All groups share one centre, and each spreads out both ways along 15 directions, with some noise.
(in the rows, 128 means zero)
Some rows, each with its group after it:
[164 155 124 204  86 135 138  93 100  96 128  84 125 136 112 162 109 125
 130 139 124 136 100 138 124]  C
[150 141 129 113 153 140  92  65 114 101 146 102 159 137 166 189 147 146
 103  98 131 145  89 111 130]  F
[134 132 163 133 133 144 126 127 167 141 148 130 136 105 122 137 135 140
 128 145 129 141  70 129 180]  T
[159 129 138 122 124 108 141 111 129 127 122  88 162 168 136 138 122  93
 116 108 128 128 135 130 154]  G
[ 82 170 110 136 105 180 123  64 115 182  63 180 137 143 106  71 127 155
 141 147 165 162 143 121 140]  T
[132 105 135 119  82 131 147  98 163 122 196 107 153 227 132  75  94 148
 166 149 111 112  87 124 149]  G
[105 142 130 169 162 144 126 138  98 112 131  90  91 114 104 126  92 120
 119 155 151 170 130 124 153]  C
[128  78  66  64 123 123 112 132 114 112 157 132 153 144 129  96  89 146
 154 122 115  99 144 146 127]  C
[129 121 104 114  91  90 120  97 100 121 115 147 111 154 131 101 117  88
 127 111 134 132 125 138 131]  T
[127 175  97 150 158 113 159 101 132  85 130 117 103 107 131 145 120 132
 137 120 110 127 112  67 175]  N
[118 107 158 149 139 142 178 171 105  90 162 156 115 141 113 110 114 150
 144 145 163 108  81 124 147]  C
[196 135 143 120 102 105 131 105 147 162 133 114 196  85 133 140 110  76
 105  90 112 115 105 112 173]  C
[144 128 135 127 106 136 142 149 145 127 182  82 158 136 122 114 116 124
 123 147 119 123 110  77 124]  N
[152 146 120  91 111 122 145 126 141 151 183 149 134 124 185  91  86 139
  97 135  72 101  99 103  93]  N
[118 152  80 135 181  70 123 131  89 107  99 105 141  73 135 142 132 102
 113  96 155 119 146  64 157]  G
[149 117 100  89 145 129 158 160 104 114 141 125 147 111 164 120  90 130
 120 135 113 103 120 148 145]  G
[136 179 126  53 115 173 168  93  73 128 165  71 159 146  81 144  78 140
 133  58 185 164 185  95 135]  G
[156  89 142  98 108 112 105 150  91 109 173 110 141 146  84 153 117 113
 121 106 179 122 117 129  95]  T
[140  99 104 111 144 128 108 125  96  79 121 236  71 106 127 148 115 157
 126 138 123  80  78 150  96]  T
[136 176  85 170  96  79 116  72 119 154  80  85 113 156 175 113 127  74
 102 157 103 163 126 138 135]  T
[166 158 131 104  77 185 161 135 119 111 143 117 140  55 128 140 120  85
 115 126  86 136 119  83 135]  T
[121  93 132 135 171  98 106 119 126 108 147 145 147 121 171  95 138  90
 109 116 114 124  87  38 152]  F
[107 139 133 111 131 139 131 107 143 110 132  89 119 158 128 133 147 118
 134 125 129 161 138 119 164]  N
[114 107 171  98 170 187 145 156 144 140 130 184 138 149 122 140 126 194
 138 136 157 118 117 182 131]  T
[143 150 184  98 138 174 182 133  99  88 181 162  99  97  86 157  86 141
 131  76 152 135 102 113 145]  T
[134  99 116 126 119  88  72 113 159 174 188 109 198 119 178 104 137 175
 127 125 111 102  76 135 120]  T
[167 105 180 127  96  80 123 141 168 156 122 131 139 153  99 132 141  43
 105 112 128 125 131 118 134]  C
[122 121 123 126 148 109  65  85 142 140 104 157 140  90 131 146 163 117
 119 118 142 139  94 106 166]  F
[175 143 115  93 117 176 179 161  98  97 122 147 112  97 109 160  89 117
 121 143 116 104 127 145 137]  T
[156  84 156  60  59 116 112 157 155 149 159 102 152 126 105 123 151  56
 126  93 121 136 138 167 147]  C
[109 127 108 146 117 161 109  68 102 126 125 161 107 117 119  83  85 143
 147 125 121 146 119 134 140]  F
[147 157 147  73 131 163 150 164 126 143 143 113 137 113 153 149 130 135
  91 168 150 149  86 150 155]  G
[109 122 146 161 160 130 130 143 137 135 143 109 119 132 119  99 103 113
 122 142 129 143 132  97 140]  F
[122 106 135  97 163 145  85  73 118 144 147 149 190 123 165 120 135 156
 116  68 128 128 128  96 114]  T
[ 95 106 104  88  77 136 141 136 109 121 141 102 142 146 127  81 158 111
 160 113 138 136 168 129 131]  F
[ 93 164 103  52 157 121 108 116  97 126 130 118  73 106  58 158 110 121
 126  86 191 178 193 104 154]  G
[123 137 112 146 107 131 138 135 121 148 128 146 154  70 163  94 139 149
 135 119 102 103 122 119 101]  G
[170 121  90  78 114 141 143 143  93 129 110 129 193 132 140 148 120 138
 116 133 141  89 134 140 110]  F
[141 113 145 167 135 137 112 110 145 127 160 142 166 102 135 109 131 136
 125 148 118 108  48  56 147]  F
[126 153 108 110 150 146 118 126 138 157 100 141 112 121 125 123  93 112
 107 170 120 146 136 119 155]  G
[124 127 108  94 105 114  96  78 150 131 198 105 165 118 117 121 124 155
 150 101 125 127  97  75 163]  N
[139 141 135 100 121 144 141 135  98 159 122 130 167 111 146 102 113  92
  96 136 151 143 109 109 145]  N
[147 146 113  87  91 159 161 148 142 148 151  74 182 139 105 128 110 147
 144 157 145 130 127 132 176]  C
[145 108 116 157 131 158  76  74 165 146 156 161 134  71  91  77  43 113
 147 124  66 133 116  59 170]  N
[130 135  93 156 118 154  97 116 140 164  89 136 129  65  91 117  99 144
 144 153 104 133 162 139 139]  F
[124 129  88  91 127 147 131 148 105 128  98 125 136 100 106 129 125 122
 138 140 147 134 154 147 162]  G
[169 167 126 171 105 187 194 107  84 136 114  90 201 145 131 124  80 162
 135 133 144 118 130 128 124]  N
[115 177 104 104 142 136 108 108  91 135 176  54 132  86 142 144 110 140
 104 131 160 182 111  78 148]  G
[113 135  99 109 124 150 128 123 125 105 153 113 134 137 101 128 131 146
 143 164 145 130 104  60 146]  N
[144 112 152  84 146 162 134 102 126 131 169 129 168 142 194 129 117 157
 112  93 108 131 102 154 117]  G
[152 131 116 126  53 124 191 183  99 124 196  68 146 143 106  90  89 127
 146 136 139 102 142 131  90]  T
[ 97 127 148 124 153  94 111 178 166 169 173  51 100 147 149 115 125 112
 103 166 123 173 133 144 140]  N
[149 138  93 121 178 140 140 118 146 107 121  81 151 125 122 136  78 104
 127 132  86 135 157  90 203]  T
[121 113 111 124 205 144  87  97 118 120 170 100 122 164 138 126  35 163
 113 160 125 153 102 129 166]  C
[142 132 142  92 110 100 153 132 115 144 134 182  88 136 118  94  79  85
 110 127 143 119 108 139 148]  C
[139 104 128 107  94 145 103 155 115 135 126  93 191 119 137 151 190 132
 124 141 154 131 114 144 116]  F
[149 133 131 163 140 147 122 116 138 138 142  92 155  77 118 129  87 121
 136 110  93 138 145 109 162]  F
[110 159 155 176 161 107  93 114 148 123 145 110  83 102 120 180 141 166
 123 120 133 150 123 129 104]  F
[177 113 118  73  95 135 162 141 116 128 152 115 174 133 128 104  88  82
 122 110 111 112 134 120 153]  F
[ 88 160 150  88 172 164 126 103 116 152 110 121  97 189 145 120 115 131
  91 152 167 191 140 137 134]  F
[115  90 134 130 143 162  82 120 148 134  92 164 118 120 101 125 133 118
 143 137 109 140 156 141 132]  G
[165 166 164  95  64 164 198 170 141 139 158 124 138  91 138 160 146 158
 137 110 117 108 116 194 114]  F
[113 124 139  85  81 152 159 127 166 170 139 158 164 166 133  75 154 147
 156 123 122 110 146 129 106]  C
[143 165 142  81  72 140 151 115 150 153 187  49 148 141 111 133 113 120
 136 101 120 155 162 123 140]  T
[162 133 109 181  93 109 142 120 152 127 125 132 164  65  89 122 111 117
 161 111 109  85 118  90 171]  N
[107 102 134  80  59  99 140 115 121 163 189 152 138 165 141  63 122 160
 158  82 146 113 119 193 101]  T
[120 124 115 105 164 155 116 110 124 122 126 125 148 140 141 129 115 153
 123 125 125 131 140 114 127]  G
[112 152 124 145  95 116 136 156 150 159 130 108 111  73 108  83 125  89
 134 153 118 150 134 103 162]  N
[161 161  67 122  65 140 120 107 139 122 114  76 135 143  61 146  99  93
 145 194 126 137 137  74 169]  T
[143 143 120  79 119 114 120 125 120 135 134 126 130  83 107 139 123  83
 106  97 135 132 135  87 144]  N
[154 148 131 131 111 106 124 153 120 125 157 121 117  82 131 162 145 134
 111 116 131 116 115 121  82]  F
[ 55 164  97 164 133  80 157 181 121 157 142  99  89 117 130  72 146 188
 155 185 178 127 125 142 125]  N
[114 141 111  73 118 173 156 174 133 135 138 122 161 110  83 119 139 160
 156 149 159 121 149  97 159]  C
[146 162 118  20 114  90  83 127 124 136 196  91 102  88 126 188 135  97
  81 102 144 158 117  83 112]  N
[ 98 120 159 123 154 137 131 161 117 129 151 137  81 141 161  89 115  95
  98 154 123 160 116 109 100]  N
[158  93 134 129 169 139 106 140 160 141 126 140 177  99  79 141  93 121
 138 112 126 101 147 104 172]  F
[132  98 123 128 131  95 116 128 153 138 121 111 152 156 139 106 135  94
 125 126 112 119 133 117 141]  C
[100 119 109 102  84 164 105  88 160 150 156 112 164 149 146  86 156 160
 161 137  98 137 132 116 129]  C
[123  72 136 134 159 116  92 132 128  96  88 148 123 120  72 155 155  95
 147  88 144 129 165 140 152]  G
[ 95  69 139 104  97 137  87 173 144 142 196 122 101 140  93  83 115 123
 143 143 121 145 145 130  83]  C
[123 138 126 106 114 156 115 115 132 146 109 166 135  86 121 123 155 134
 132 118 130 135 122 124 144]  G
[113 126 151 185 163 135 165 141 115  80 141  84  97 176 133 133 114 135
 138 128 122 138 158 112  96]  N
[141 134 153  96 161  99 187 147 148 127 164 135 212 110 173 103 158 128
 115 110 152  89  61  34 206]  C
[161 121 109  98  77 117 131  70 112 100 147 163 166  96 141 118 137 109
 142  61 110 102  84 103 160]  C
[105 155 107 148 186 108 106  96 108 132 109 123 114  97 124 120 104 116
 117  95 133 148 160  75 142]  G

New rows, each followed by its group:
[146 128  97 140 116 113 127  98  97 120 126 125 157 118 178  94 114  97
 114 135 110 124  85 108 150]  F
[130 129 104  82 167 174 166 162 118 118  62 158 201 126 102 148 175 145
 134 145 185  97 141  87 165]  G
[120 180 104 142 148  94 114  93 131 136 108  99 103 110 141 170 141 142
 113 116 130 152 138 135 141]  F
[117 183 154 158 123 115 146  95 125 107 138  96  82 160 142 145 136 106
 111 123 130 168 117 101 126]  T
[102 132 161  60 101 153 103 145 125 147 150 118  84  74 116 155 159 128
 123  97 153 184 134 208 144]  G
[150 114 157  95  64 205 182 141 146 149 120 158 184 181  90 103 130 147
 156 140 137 103 153 155 111]  G
[133  93 120 127 125 173  99 115 106 140 152 121 183 121 117 102  89 150
 131 118 118 130 145 113  99]  T
[187 161 136 109 156 118 158 123 107 122 153 145 127 119 157 159  61 123
  85 113 117 103  94 122 122]  F
[119 161  94  57 138  96 119 129  72 131 201 126 131 139 166 131 116 187
  93 127 182 120  83  88  63]  N
[126 129 156 101  84 151 117 142 131 152 170 128 118  79 159 135 158 152
 121 117 115 144 103 170  92]  G
[164 165 133 142 131 132 139 102 117 136 119 127 144 108 130 157 101 125
 108 119 127 125 113 124 139]  C
[132 114 165 106 162 154 124 118 166 112 158 147 101 101 116 142  96 125
 139 109 103 151 103 153 206]  T
[134 105 122 122  86 119 125 123 151 133 129 168 102  94  91 108 108 123
 169 105 102 112 139 177 152]  F
[ 98 156 102  63 166  92 129  77 119  92 116 162 133 148 188 153 203 155
 124  77 145 114 100  82 144]  F
[124 118 116 126 152 144 133 140 142 127 114 151 158 121 126 115 140 139
 141 164 141 109  97  85 159]  G
[162  95 125 115 116 136 130 124 159 121 135 128 180 204 145 129 141 134
 129 153  98  88 123 118  98]  G
[110 127 131  80 152 208 130 122 123 153  74 208 137  87  89 109 115 145
 140 103 135 137 180 134 139]  G
[116 109 102 132 139 102 135  94 128 114  96 138 152 145 149 107 137 138
 158  91 120 107 140 159 167]  G
[101 138 160  97 178 113 141 111 128 142 159 135  84 151 156 110  83 132
 115  72 122 155 156 166 131]  G
[119 137  94  76 171  95 132 145 122 106 100 123  91 154  74 167 108 104
 124 144 181 130 150 115 184]  G
[158 168 108  63 112 115 161 127 166 149  99  98 155 112 168 183 167 129
 123 104  98 117 151 185 168]  F
[164  75 111 147 111 125  64 133 130 125 118  86 181 102 120 165 141 115
 127 133 113 120 123 152 129]  F
[120 123  91  99 131 113 114  93  58 123 108 153 167 161 165 128 155 162
 119  93 177 113 127 138  85]  N
[114 142 124 104 128 159 129  79 119 137 120  98 183 140 161 132 154 171
 144  99 146 153 124 149 158]  G
[143 149 158 114  94 158 138 121 113 144 157 119  99 117 176 121 109 101
  89 145 103 168  86 167 110]  F
[129  98 136 125  97 143 124 149 125 109 142 125 134 122 114 136 154 143
 151 138 142 118 100 160 129]  G
[158 167  97 147 105 123 107  79 126 152 119 126 148 102 104 142  92 140
 122 152 138 124  96 108 151]  F
[108 116 117  69 113 142 131 120 104 119 125 131 150 127 105 120 150 125
 153  69 153 135 176 127 135]  F
[148 134 159 106 117 158 134 101  88  96 108 129 153 176 102 168 160  94
 108 107 180 145 115  73 121]  T
[119 126 149  75 132 134 106 101 126  95 159 159 109 149 172 182 188 171
 117  98 132 130  77 145  85]  F
[123 143 174 160 166 123 138 182 143 140 173 124  87 122 152 121 108 126
  84 191 133 136  71 104 107]  G
[158 137  96 156 104 154 116  71  99  86 104 114 128 148 112 168 121 124
 138 111 100 125 169 109  76]  N
[140 130 166 107 129 153 178 142 112 129 145 106 140 149 114 112  84 113
 127 109 151 139 127 159 178]  G
[168 133  87 137 172 174 143 141 181 150 123 138 151  88 140  95  27 132
 127 172  17  94 158 102 153]  F
[139 143  85 116 109 158  97 124 136 160  74 154 122  77 124 148 126 149
 129 152 104 126 153 188 124]  F
[110 139 152  83 151 152 143  93 134 133 124 162 150 151 128 128 150 155
 135  74 156 131 153 102 133]  G
[136  88 106 133 122 132  93 131 131 152 105 139 165 128 112 102 113 119
 132 152 116 106 141 108 111]  N
[118 151 107 142 124 108 112  85 134 138 113  88 137 160 152 116 134 102
 114 132 116 153 138  96 138]  T
[136 138  99 161 117 122 141 101  79  76 110 124  92 134 142 114 115  69
 117 132 107 137 131  62 109]  T
[110 114 110  57 108 157  98 126 105 135 130 156  92 135 119 120 127 117
 111 128 125 156 162 145  83]  F
[151 135 120 123  60 102  99  95 112 126 146 121 108 111 128 144 142  84
 117  87 106 135 132 126  83]  C
[124 114 116  94 185 171 120 146 113 113  67 195 155  89 133 170 172 163
 120 130 147 107 119 126 146]  G
[ 81 157  79  92 100 116 118 127 124 161  79 135 100  85  81 111 148 125
 160 117 158 156 197 154 163]  G
[117 191 109  65 130  93 174 207 120 152 113 100  95 115 110 152 143 115
  99 159 186 138 164 146 128]  G
[103 152  99  91 108 115 141 116  93 147 185 116 157 147 162  88 116 186
 127 122 161 120 110 101  84]  N
[137 135 133  93  90 129 135 189 141 145 148 119 100 114 126 141 134 116
 111 184 137 134  99 169 130]  G
[115 132 112  25 120  91 151 130 108 112 140 147 128 163 162 120 169  92
 112  89 153 119 123  89 128]  F
[161 199 170 124  90 174 188  89 150 161 121 154 169  94 110 132 131 130
 129 119 152 131  70  87 205]  C
[106 143 119 117 170 168 115  82 128 132 125 117 160 122 141 122 122 162
 135 113 123 154 135  99 172]  C
[106 130  61 141 124 119 132 143  92 118 126 150 109  79 125  99 107 174
 152 133 118  92 149 122  89]  G
[131 110 145 108 134 106 166 133  95  80 177 115 135 144 119 119 112 120
 146  52 140 112 149  98 127]  F
[106 169  94 144 152 125 104  77  77 132 128 106 141  54 174 131 123 165
 126  67 130 152 136 115 125]  G
[120 124 123  86 111 159 142 114  95 121 156 147 164  75 142 112 133 160
 145  66 132 118 131 124 126]  G
[141 110  90 149 170  85 108 143 132 101 142 116 104 132 148 146 105 145
 119 160 100  99 106 123 114]  T
[140  98 118 101 167 146  89  73 128 101 120 180 160 137 177 141 144 143
 115 110 107 120  66 113 155]  F
[126  98 151 108 140 133 127 143 148 147 163 200 102 180  90  87  66 146
 131 148 135  98 116 117  95]  C
[108 116 160 127 144 215 150 187 155 107 154 126 102  69  95 117 123 118
 145 147  90 147 153  82 139]  T
[151 128 116 103 102 123 121 139 125 129 114 104 151 124 185 166 179 127
 110 141 115 124 106 193 115]  F
[101 183 144 138 115  79 187 106 123 140 104 100 162 118 174 112 197 122
 134 103 181 148  87 124 220]  F
[141 101 138 100 127  94  86  94 110 135 175 133 186 127 147 136 149 140
 110  73 164 118  84  88 107]  T
[121 133 164  69 147 151 158 172 133 140 181 123 101 164 163 125  97 152
  99 161 136 144  99 187 132]  G
[ 81 194 116  92 104 111 157  59 132 125 126 125  92 134 168 127 178 153
 150  91 138 160 114 134 172]  F
[163 139 154  99 109 151 135 155 139 149 105 144 131 115 121 166 150 110
 101 143 134 128 132 157 106]  G
[148 131 107 146 142  72 146  81 130 111 139 134 124 190 124 113  68 115
 133  95 107 100 151  82 121]  G
[122 126 143 174 109 138 119 125 114 134 166 146 111 143 113 101 102 151
 125 173 151 130  74 110 105]  F
[ 82  83 130 114 167  46 119 107 136  90 113  95 130 149 208 116 224  81
 135  56 112 142 127 135 184]  F
[121 112 123 163 172 105  86 131 152 138 108 132  88 115 121 142 108 124
 121 139  98 134 150 166 126]  F
[142  75 125 129  99  96  81 145  94 132 109 211 113 103  98 128 135 119
 127 134 163  94  79 181 107]  F
[126 148 136 133 141 100  86 114 134 142 147 128  77  90 114 126  97  90
  98 110 116 156 143  80 106]  G
